There are 7 hidden switches. A switch that is on adds its own fixed numbers to the row, and there is some noise. The rows also spread widely along 10 directions, which tell nothing about the answers.
Some rows, each with its switches (1 for on, 0 for off) after it:
[ -2.1  -0.7  19.5 -18.3  -3.3  -6.2   0.8 -18.4   9.7  -2.5  -9.7   3.7
   0.8  17.4  18.8  -2.0   2.5  -4.7  -9.9   5.2  -5.2 -12.6  -1.9  13.3
 -13.2 -26.2 -15.1  -9.6 -14.2   2.2  -7.3  -2.4 -10.0  -5.3] -> 1 1 0 0 1 1 0
[ -8.9  -1.8  -6.0   4.7  -2.5  14.0  -4.7 -14.8   7.6 -13.3  13.4  -0.8
  -3.6  12.3  31.3   0.7 -21.1  -2.5   4.4 -11.0 -23.0  -3.9   3.5  -5.4
   0.6   1.7 -10.2  24.9 -11.3  -9.2   6.2 -11.9 -14.8   7.3] -> 1 0 0 0 0 0 1
[  0.8  14.6   0.8  -8.2 -16.4 -10.0  -6.8 -14.2 -10.7  -6.3   3.7   8.7
   0.9   9.9  34.6   6.0  -0.7   1.1   3.7  -9.7 -24.5   1.3   3.0   7.6
  -8.9  -7.0 -10.3 -17.1  -3.5 -16.0   1.3 -11.1 -10.4  -1.4] -> 0 1 1 0 1 1 1
[-23.3  -8.1 -11.9   3.7 -18.7 -11.0   0.1  -1.7   0.8  -0.1   5.0   0.2
  -5.8  -7.9  32.3   9.9 -11.4  25.1  11.3  -7.1   2.4   7.8  12.2   9.5
 -26.5  -2.2 -12.6  -2.2   0.2  -3.3  19.7  -2.7   5.0   0.0] -> 1 0 1 0 1 0 1
[ 21.4   0.9  -4.8 -19.6   4.6  -7.5  -5.9 -13.8  17.2 -10.2 -17.8   9.7
  -2.0   6.5  26.6   7.9   0.7 -11.6  -9.2   2.5 -12.7   7.5   3.8   3.0
  -6.1  -6.5  -4.5 -21.0  -0.6  -6.7   0.2  -8.5 -12.7  -4.9] -> 1 0 1 0 1 0 0
[-15.5   4.8  15.5  -8.8 -13.7  -1.7  -0.9  -4.0  -1.6  -2.2  -9.1  11.3
  -5.3  11.3  16.2  -3.4  10.0  15.5  -8.9  12.6   5.5  -3.3   3.7   7.3
 -14.0  -7.7  -9.0 -20.4   0.5   7.3  -3.4  -3.4   6.4  -4.2] -> 1 0 1 0 1 1 0
[ 12.9   5.8   1.3  -6.7   7.6   1.2  -3.4  -8.9  -5.4 -12.4   7.3  21.3
  -3.0  11.7   7.3   1.0   2.4 -12.7   5.3   3.7  -0.8   3.5  17.6   0.4
   1.5   7.3   3.4   1.8  -4.9  -0.8  -3.4  -7.9  -4.3   3.3] -> 1 0 0 1 0 0 0
[ -5.8  14.2  30.7 -13.8 -19.7  -6.3  -0.3 -10.6  -7.1  -5.4  -3.3  16.9
   0.3  27.3  31.1   7.7  21.1  -1.3   0.4   6.6 -17.8 -14.7   0.1   9.7
  -0.6 -12.1  -8.3 -11.8   3.3  -5.5  -9.2  -9.5   7.0  -6.2] -> 0 0 1 1 1 1 1
[ -0.4   4.2   9.8  -6.3   0.9  -6.8  -0.8 -12.3  -6.1 -10.7  -0.7  13.0
  -0.2  12.8  15.4   2.7   3.4 -10.7  -1.5   1.7 -10.3  -7.9   9.7   6.5
  -5.0  -7.7 -11.9   0.3  -6.3  -0.6   1.2  -3.5  -3.7   1.1] -> 1 0 0 0 0 0 1
[  3.9  16.3   6.9 -11.1   6.5   0.5  -0.5  -8.4  -7.1 -15.1  -1.0  15.1
  -5.1  18.5  15.6  -3.6   3.3  -6.0  -4.5   5.1  -8.5  -4.8   1.5  10.0
  -4.2   0.5 -13.8 -12.9  -2.2  -1.3 -11.9 -12.6  -9.5   2.5] -> 1 1 0 1 0 0 0
[ -0.6  -3.8   2.7 -12.5   0.3  -2.6  -2.0 -12.9   0.3 -18.0  11.4   3.0
   2.6   5.0   5.0 -12.5  -1.2 -10.9  -0.9  -6.2 -10.6  -0.7   3.9  25.5
 -13.3   3.2 -12.6  -5.3  -1.3  -2.2  10.7 -11.3  -1.1  -2.6] -> 1 0 0 0 1 1 0
[  7.7  -7.0  -0.2 -16.7   1.2  -3.9  -7.6 -19.8  12.1 -15.5   1.7  20.4
   0.2  13.2  21.3  -2.0  -2.7  -4.0   0.1   3.2  -7.7   9.5  22.9  11.6
  -5.0  -1.2  -1.6  -6.8  -5.5  -6.5  -6.6 -15.6  -4.0  -0.6] -> 1 1 1 0 1 1 1
[ 14.6 -18.3  -1.5 -17.0  -3.3  19.1 -16.0 -16.1  26.3 -18.3  19.6   6.0
  -3.9  17.2  19.2 -12.1 -11.4  -8.2  11.3   0.8  -3.8   1.8  16.9   2.6
   5.1   6.2  19.3  21.6  -5.5  -9.8  -5.6 -19.0  -3.7  -4.4] -> 0 1 0 0 1 0 1
[-18.6   2.8 -10.8  10.5  -7.5   6.9  -4.4  -8.1  -3.4  -0.1  24.9 -12.6
  -5.0   0.4  20.8  -7.4 -29.0  17.2  12.9 -20.9   5.3  -0.6   8.3  -3.1
 -11.5  -2.4  -3.0  24.2 -15.1  -3.1  10.6   1.5 -14.5   7.7] -> 0 0 0 0 1 1 0
[ -3.2  13.1  15.5 -14.3   3.4 -13.0   2.4  -2.8 -14.3 -14.8  -8.7  22.1
  -1.7  16.6  12.8   0.9  16.6   2.7  -9.7  10.0  -3.7   2.4  11.0  16.1
  -9.8  -1.7 -13.1 -30.4   3.7   4.8 -11.7  -8.2   5.1   1.6] -> 0 1 1 1 1 0 1
[ -7.1   4.2  30.9 -15.1  -8.0   6.7  -0.9 -24.8  -1.9 -16.2  28.3   4.4
   5.1  26.7   8.3 -21.6   2.0 -18.4   5.5 -12.0 -25.1 -21.3  -0.8  26.5
   2.2  -0.5 -12.3  22.0 -10.8  -5.2   4.5 -20.3   1.9  -5.5] -> 1 0 0 0 1 1 1
[ 19.2 -27.4 -36.8  -9.1  12.1   7.4 -15.9  -4.2  32.7 -16.8  -9.4   3.8
  -9.7 -14.7  15.1  -8.2 -19.7  -0.6  -1.5   4.5  19.7  28.4  17.6  -6.5
 -16.1  12.4  21.9 -17.8  12.0  -4.4   2.0  -0.7 -13.9   3.2] -> 0 0 0 1 1 0 0
[-22.9 -19.3   5.3  -1.5  -7.9 -18.2   4.5  -3.2 -11.0   0.7  -4.6  15.4
   3.3 -13.2  -9.9  -7.9  15.3   2.7   1.0   5.6  15.3   6.0  15.5  24.5
 -28.4   4.8 -18.8 -17.1   2.3   9.3  26.8  10.3  22.9  -6.0] -> 0 0 1 1 0 0 0
[ -6.6  -0.2  -1.5  -0.6  10.2   6.1  -3.0  -2.0  -7.7 -22.0  -0.3  10.7
  -3.3   6.8  -3.0 -11.7   1.3  -3.3  -9.8   1.0   0.5   4.6  10.8   4.0
  -6.7   9.6  -1.5 -14.6   3.4   1.3  -1.4  -5.3  -2.9   8.8] -> 0 0 0 0 1 0 1
[ -8.3  14.5  -6.7  -6.5  -0.1  -7.2   2.2  -3.1 -16.7 -21.4  19.1   1.7
   2.2  -0.7  15.0  -4.2  -5.1   1.7   4.0 -15.0 -17.0   3.2  -3.2  32.8
 -18.6  12.2 -27.1 -12.5   0.5  -5.6  13.7 -14.4   0.0   0.0] -> 1 1 0 0 1 0 0
[ 21.2  12.0  -6.8  -8.1   4.8 -10.4  -2.0 -15.1  -4.1 -12.7  19.8  12.8
  -2.9   3.3   6.2 -12.4  -9.3 -11.7  12.3  -7.4   2.6   3.5  21.6   8.3
  -2.3  11.0   8.2   7.4   2.4  -6.5  -1.3  -9.9 -10.9   0.6] -> 1 0 0 0 0 0 1
[-26.1  -8.4  18.5   1.0 -10.9   6.3  -4.5 -11.7  -7.2  -6.1  -0.3  19.7
   2.4  17.5  11.3  -5.5   9.1   2.7  -7.0   2.1  -8.9  -4.6  11.9   1.2
  -6.5  -5.1  -6.5 -10.2  -5.0  -0.8   0.2  -3.4   7.1   5.4] -> 0 0 1 1 1 1 1
[  7.1  13.4   2.1 -15.9  23.2 -30.3  12.4  -3.7 -11.8  -7.6 -26.9  10.5
   0.1  -4.1   1.5   0.3   5.4   1.4 -17.2  10.0  10.9  12.0  13.2  20.1
 -20.9  -9.9 -27.9 -33.6   1.1  13.3  -2.1   6.4  -3.8  -3.6] -> 0 1 1 0 0 0 0

New rows. What belongs after each?
[ 15.4   4.8   6.7 -11.2   8.3  -5.4  -1.6 -14.5  -5.1  -9.1   1.3  13.3
  -1.2   9.9  -0.5  -5.5   2.6 -16.7  -1.1   2.8   0.3  -2.6  13.6   7.9
  -1.5  -4.2  -1.0  -1.3 -12.3  -0.4  -1.3  -0.9  -6.6  -3.9] -> 0 1 0 0 0 0 0
[-10.6   9.6   6.2  -3.0   7.8   2.6  -3.8 -14.2  -7.1  -9.4  -8.7  13.9
   1.4  12.5   3.6 -10.3  -1.0  -2.1 -19.5  -1.7  -9.0   1.5   7.4  -1.8
  -4.6  -4.0 -13.4 -19.0 -11.8   2.7  -1.5  -7.2 -10.6  11.7] -> 1 0 1 0 1 1 0
[-16.0  -2.6  -2.0   4.8 -10.7  -5.0  -3.2  -5.5 -13.1  -5.9   6.1   9.7
   1.2   2.8  14.4   3.3  -0.7   9.9   2.8  -2.9   1.1   2.9  16.4   7.7
 -17.1  -6.9  -5.0 -12.4  -6.9  -3.4   2.8   0.7  -1.5   7.3] -> 0 1 0 0 1 1 1
[  1.0 -17.6   7.4 -13.8  -3.0  -6.3  -4.7 -18.9  19.9   0.9 -14.0   5.6
   0.0   8.8  23.4   1.9  -4.3  -0.5  -3.9   4.1   2.8   2.3  14.4  -0.3
  -9.1 -20.5  -0.7  -1.5  -9.7  -0.4   0.0   2.4  -7.0  -4.0] -> 0 0 1 0 1 1 1
[ -0.2   2.4  10.7 -17.3  -2.9 -16.4   5.0  -5.1   2.0   0.3  -7.2  12.5
  -4.0   6.3  19.4   8.7   6.1  13.0   2.9  13.9  17.3   2.9  18.7  16.7
 -17.7 -12.7  -9.3 -11.4  -7.5   9.7  -3.2  -1.9   7.3  -7.5] -> 1 1 1 0 1 0 0
[-30.1   4.0  -3.0  12.4   7.1  -1.0   6.3   4.5 -12.1 -11.4  -8.0   5.8
  -2.9   6.2  20.4  15.1  -6.2  19.2  -8.3   0.0   2.5   2.8  11.6  -4.5
 -15.8  -9.7 -19.5  -9.4  -7.9   8.8  -1.6   3.3  -5.5  18.3] -> 1 0 0 0 1 0 1
[ -7.4  -5.4  19.5  -7.4 -21.2   9.9  -7.6 -16.6   6.8  -0.2   6.0  17.4
  -6.7  22.1  16.7  -8.6   8.2   7.2   5.0  13.9   1.9 -10.5  17.1  -1.8
  -0.5  -5.3   8.5   8.9  -8.2  -1.8  -9.8  -7.8   7.8  -7.5] -> 0 1 1 0 0 1 1
[  5.1  -8.1  -4.1 -12.1  15.2  -1.0   0.7   0.1  14.9 -10.5 -14.0  -0.4
  -4.3   1.4  14.3   4.5  -6.9   2.4 -11.2   8.9  14.1   7.4  11.5   3.5
 -10.8  -9.4  -3.4  -7.8  -1.0   9.9  -2.5   6.2  -7.0  -0.1] -> 0 0 0 0 1 0 0
[ 22.4  22.5   0.8 -25.3 -10.8 -14.5   0.3 -14.3   4.9  -7.7  -5.0  -4.0
  -2.8   7.0  47.3   4.6  -1.5  -3.2   2.8  -6.8 -30.0  -1.3 -16.4  20.5
  -6.7  -9.7 -20.3 -12.9   2.7 -14.7  -0.2 -15.3 -14.7 -15.6] -> 0 1 1 0 0 1 0
[-17.2  27.6   3.5  -2.6 -12.4   1.2   0.6  -8.3 -13.8 -14.7  29.5  -3.5
  -5.8  16.2  31.6 -10.6 -14.4  18.8   9.7 -15.5 -14.9  -9.1  -3.7  19.8
 -11.9   1.1 -17.0   6.9  -0.8  -5.6  -5.7 -19.8  -8.0   4.4] -> 1 1 0 0 1 1 1
[ 17.7   7.9   7.9 -16.2  -5.1 -20.9   6.6  -7.6  -4.3  -3.3   5.5   5.0
   2.7   4.7  21.6  13.2   4.7  -9.3  12.4  -0.9  -3.4  -4.8  11.2  20.9
  -6.7 -12.7 -10.0   5.5  -4.2  -2.1   7.6   2.3   1.1 -14.3] -> 0 0 0 0 0 1 0
[  6.5  14.7   1.1 -14.1   9.5 -17.2   5.3 -10.1   3.0 -10.6 -18.2  -6.1
  -1.2   9.7  34.2   7.6  -6.4  -1.2 -13.7  -6.7 -20.6   2.3  -7.3   7.1
  -8.7 -15.1 -24.3 -16.4  -1.8  -4.1  -1.8  -6.3 -19.0  -0.2] -> 0 0 1 0 1 0 1
[ -0.8  14.8  21.0 -10.4  -7.2  -1.7   3.9  -9.4 -14.4 -14.2  33.0  15.1
   0.4  19.8  13.7  -7.9   6.9  -4.2  17.5  -1.2  -6.9 -12.8  18.2  27.2
   3.0   8.9  -7.8  25.3   1.3   2.8  -0.4 -16.4  13.1  -7.6] -> 1 0 0 0 0 1 1
[ -5.9  -0.8   9.8 -12.6  -3.0 -28.2   9.7  -7.9 -12.1 -10.6   0.9   4.4
  13.1   2.3  21.5  10.7   7.0  -8.5   3.3 -11.7 -14.2  -0.6   3.5  33.1
 -23.1 -12.4 -29.8 -13.7   3.3  -4.6  14.2   0.9   3.8  -4.1] -> 0 0 0 1 1 1 1
[ -0.7 -18.3   4.5  -7.4  -9.7  20.2  -9.9  -4.0  21.8  -6.4 -14.6   2.7
  -6.8  12.0  31.3  14.2   3.9  -1.0  -5.4  13.5  -5.6  -6.6  -0.4 -11.9
   0.6 -12.5   6.1  -0.7  -6.7  -1.2  -1.1  -0.7  -1.9  -5.0] -> 0 0 0 0 1 0 0
[  2.8  21.0  10.3 -15.3   3.0 -10.4   6.9  -9.5   5.2  -8.1  -4.0   6.8
  -9.5  20.2  39.2   4.4  -5.5  16.1  -0.4   7.1   2.1   0.9  11.2   7.3
  -5.1  -5.1 -11.7   0.1   6.1   3.9 -21.3 -10.7  -6.3  -0.3] -> 1 0 1 1 0 1 1
[ -5.6  -3.3   7.8  -7.8   1.0 -11.2   1.3  -6.0  -4.0 -11.0 -11.1  15.0
   4.4  11.5  28.2  16.5   9.8  -4.7  -4.1  -0.6 -17.9   3.5   9.3   9.4
  -7.7  -9.4 -18.5 -16.4  -1.8  -1.7   4.4  -4.1   3.1   2.7] -> 0 0 1 1 1 0 1
[ -2.9 -10.4  10.0 -13.4  -8.2   0.0  -1.4  -8.7  -2.5 -13.4  14.8  20.8
   1.4   5.6  -1.0  -8.7  14.5  -5.0   7.8  12.0   2.4  -1.0  17.6  31.1
  -9.9   9.1  -6.8   0.0   0.3   2.2   6.0  -9.6  17.9 -11.1] -> 1 1 0 0 0 1 0
[ 17.9  -1.1   2.1 -15.2 -19.9   4.8 -10.9  -9.6   6.0  -9.6  10.4  13.2
  -2.2   2.8  15.2  -5.0  10.5 -16.5  11.5   2.4 -17.8  -3.4   1.9  11.5
   4.8  12.9   7.2  -0.6   3.9 -11.2  12.5 -15.0   8.8 -17.3] -> 0 0 1 0 0 0 0
[ -4.6  14.2  -3.8  -3.4  13.0  15.5  -4.2  -3.6  -1.2 -21.4  -4.7  13.7
  -8.4  19.4  29.6   7.6  -4.8   9.7 -11.5   5.4 -13.8   9.3   8.3  -3.9
   4.8   5.4 -11.3  -9.2  -7.9   3.5 -13.4 -18.8  -8.6  11.0] -> 1 1 1 0 1 0 0
[-10.0 -11.6   3.6  -1.9  -7.1  -1.6  -2.2  -9.8   1.6  -3.1 -14.8   7.1
   3.7   6.0  25.3  12.1   4.3  -7.4  -5.5   1.8 -14.6  -5.6  -1.9   1.7
 -12.9 -17.6 -15.8  -7.7  -8.6  -4.6   9.6   6.7  -4.0  -2.0] -> 0 0 0 1 0 1 0
[-15.1   5.1  -2.6   7.3  15.2  20.8   2.5  11.9   0.5 -18.2  -9.9   2.9
  -8.4  16.7  28.6  19.6  -4.7  14.2  -9.3  10.1  -6.9  -0.2   6.6 -11.8
   5.6  -3.1 -13.6   8.9  -5.4   9.5 -10.3  -0.4  -1.9   9.2] -> 0 0 0 0 0 0 0
[ 11.7  15.8 -19.6 -10.1   2.6   7.6  -7.6  -3.7   8.5 -16.6 -19.3  -3.7
 -15.2   3.0  25.3 -12.4 -12.7   4.7 -20.8   3.1  -5.4   6.6 -16.3  -4.3
  -9.3   4.7  -2.0 -38.9  13.6  -4.4 -13.2 -12.1 -25.7   4.2] -> 1 0 0 0 1 0 0
[  9.0  15.2   1.0  -8.8 -10.1   3.7  -6.4  -2.9 -10.4 -11.2  10.1  10.8
  -6.1   7.8  14.3  -2.5   4.4   0.5   4.7   2.9   3.0  -1.1   8.9   3.4
  -1.9   3.1  10.9 -10.7   3.1  -2.6  -4.9  -3.1  -3.8   0.2] -> 0 0 0 0 1 1 0
[-10.3  11.3   4.0  -2.9  -7.8  -6.5  -2.7  -5.2 -19.0 -11.7  -7.0  19.4
  -0.7   6.3  10.3  -1.7  12.4   0.5 -10.0  -0.1 -14.1   3.6   5.5  10.4
 -11.8   2.8 -13.2 -33.9   1.8  -4.8   2.4  -9.1   2.4   3.9] -> 0 1 1 0 1 0 1
[ -9.2  27.2   6.5  -5.0  -6.7  -5.2   1.1  -8.4 -17.4  -5.1  24.8   1.5
  -2.2  12.9  28.0  -2.3 -11.5   9.1  12.0 -15.8  -5.2  -7.0   0.9  11.9
 -10.0  -1.8 -12.6   7.8  -7.0  -2.4  -2.1  -7.9 -11.1   5.2] -> 1 0 0 1 1 1 0
[-11.0   0.1   2.1  -4.2   3.1  -3.4  -1.7 -13.6  -1.2  -8.1  -0.1   8.3
   1.0   6.2  19.2   0.6  -5.2  -0.5  -2.8  -4.5 -15.5   0.9   5.2  10.3
  -9.8  -4.9 -26.3   4.2 -17.8  -1.2  13.0 -10.5  -4.0  -2.4] -> 1 1 1 0 0 0 0
[  0.5  -1.3  -0.7  -8.7   0.3  -5.1  -5.2 -14.2   5.3 -10.5 -10.9   8.7
  -1.0   7.0  12.3 -13.0   0.0  -5.7 -13.9   0.2  -8.4   5.1   5.1   3.4
  -9.9  -2.8  -2.9 -23.4   2.3  -6.4  -0.6  -5.9  -8.8   1.4] -> 0 0 1 0 1 1 1
[  6.1  24.4 -11.1   5.6 -25.7  13.6 -11.4  -0.9 -16.6  -7.3  17.1  16.0
  -9.3   9.0  30.4  10.1  -0.3   6.0  14.6  -1.8 -13.7  -3.4   6.7 -11.1
   5.5   9.9  11.7  -2.1  -0.9 -15.7  -1.4 -11.0  -7.1   2.5] -> 1 0 0 0 0 1 0
[ -3.2 -38.0 -10.4  -8.8  19.6  -2.8  -6.8 -14.9  18.1 -18.2 -15.2  19.5
  11.0   0.1   5.8   1.1  -1.8 -11.6 -11.9   3.5  -8.9  23.2  31.3  10.9
 -14.1  -3.2 -11.9 -13.0  -9.3  -2.3   9.0  -4.3   2.1   6.2] -> 0 1 1 0 1 1 1
[ -4.8  19.8   5.7  -7.7 -11.5   1.7  -0.1  -3.3  -4.6  -5.9  28.5   1.4
  -9.0  13.4  33.3  -1.0 -11.4  21.6  19.6  -6.0   7.4  -4.5  10.4  11.3
  -5.7   4.0  -0.6  18.4  -1.3   1.6  -6.9 -11.5  -1.7  -0.7] -> 1 0 0 1 1 1 0
[  9.4  -3.9   6.2 -13.0  -1.3 -16.8  -0.3 -18.5   8.9   1.1 -13.1  19.3
  -4.6   6.1  10.9  -1.1   6.1  -4.0  -4.1  13.8  10.8   4.9  25.0  -0.2
 -11.5 -13.5   1.3 -10.9  -1.8   0.3  -6.2   0.6  -4.2  -3.0] -> 1 0 1 0 0 1 1
[-28.7 -19.7   1.0   4.9  -2.8   2.7  -3.0  -6.1   6.0  -6.2  -2.2  11.3
   1.2   8.6  32.5  16.5  -4.2  12.3   0.5  -2.6  -9.2   4.9  17.8   2.3
 -12.4  -4.4 -16.3   4.6 -10.7  -0.2  11.4  -4.4   9.5   7.8] -> 1 0 1 1 1 0 1
[ -6.5  10.1  -5.6 -12.3 -13.2   4.6  -6.1  -5.1   6.7  -8.5   3.4  -4.4
 -13.3  -0.2  16.5 -24.7  -7.5  18.7  -5.5   2.0   7.3   0.4  -7.9  11.6
 -17.5  11.8  -3.0 -17.2  13.0   2.5   0.3 -15.8  -0.9  -8.1] -> 1 0 1 0 1 0 0
[-26.8  28.1   6.4  -0.9  -7.3  12.1   3.0   1.2   1.1  -2.9  -1.0 -12.2
 -20.8  19.9  36.9 -10.7 -19.4  44.3 -10.1   3.6  14.3  -6.7  -3.8 -14.2
  -6.9  -6.2  -4.6  -0.8   4.9  10.0 -28.3  -5.1 -12.8   8.2] -> 0 0 1 0 1 1 1
[ -2.0  -3.7   6.9 -15.1  -1.9   8.8  -4.7 -13.0  16.1 -12.8  -3.3   5.3
  -2.6  16.4  28.8  -4.0  -2.7   1.2  -8.2   2.8 -13.1  -0.7   2.3   8.2
  -3.8  -3.6 -11.6  -1.4  -3.4   1.2  -1.8 -15.7  -2.0  -3.2] -> 1 0 1 0 1 1 0
[-13.4 -21.5   1.9  -7.4   4.3  25.3  -6.0  -5.0  31.7 -11.4  -0.7 -11.2
 -11.8   9.5  18.1 -11.8 -15.0  13.0  -8.9  10.3  11.1  -3.9  -0.3  -1.7
  -4.9  -0.9  -0.6  13.9  -4.0   9.5  -4.7  -3.4  -4.6  -2.6] -> 0 0 0 0 1 0 0
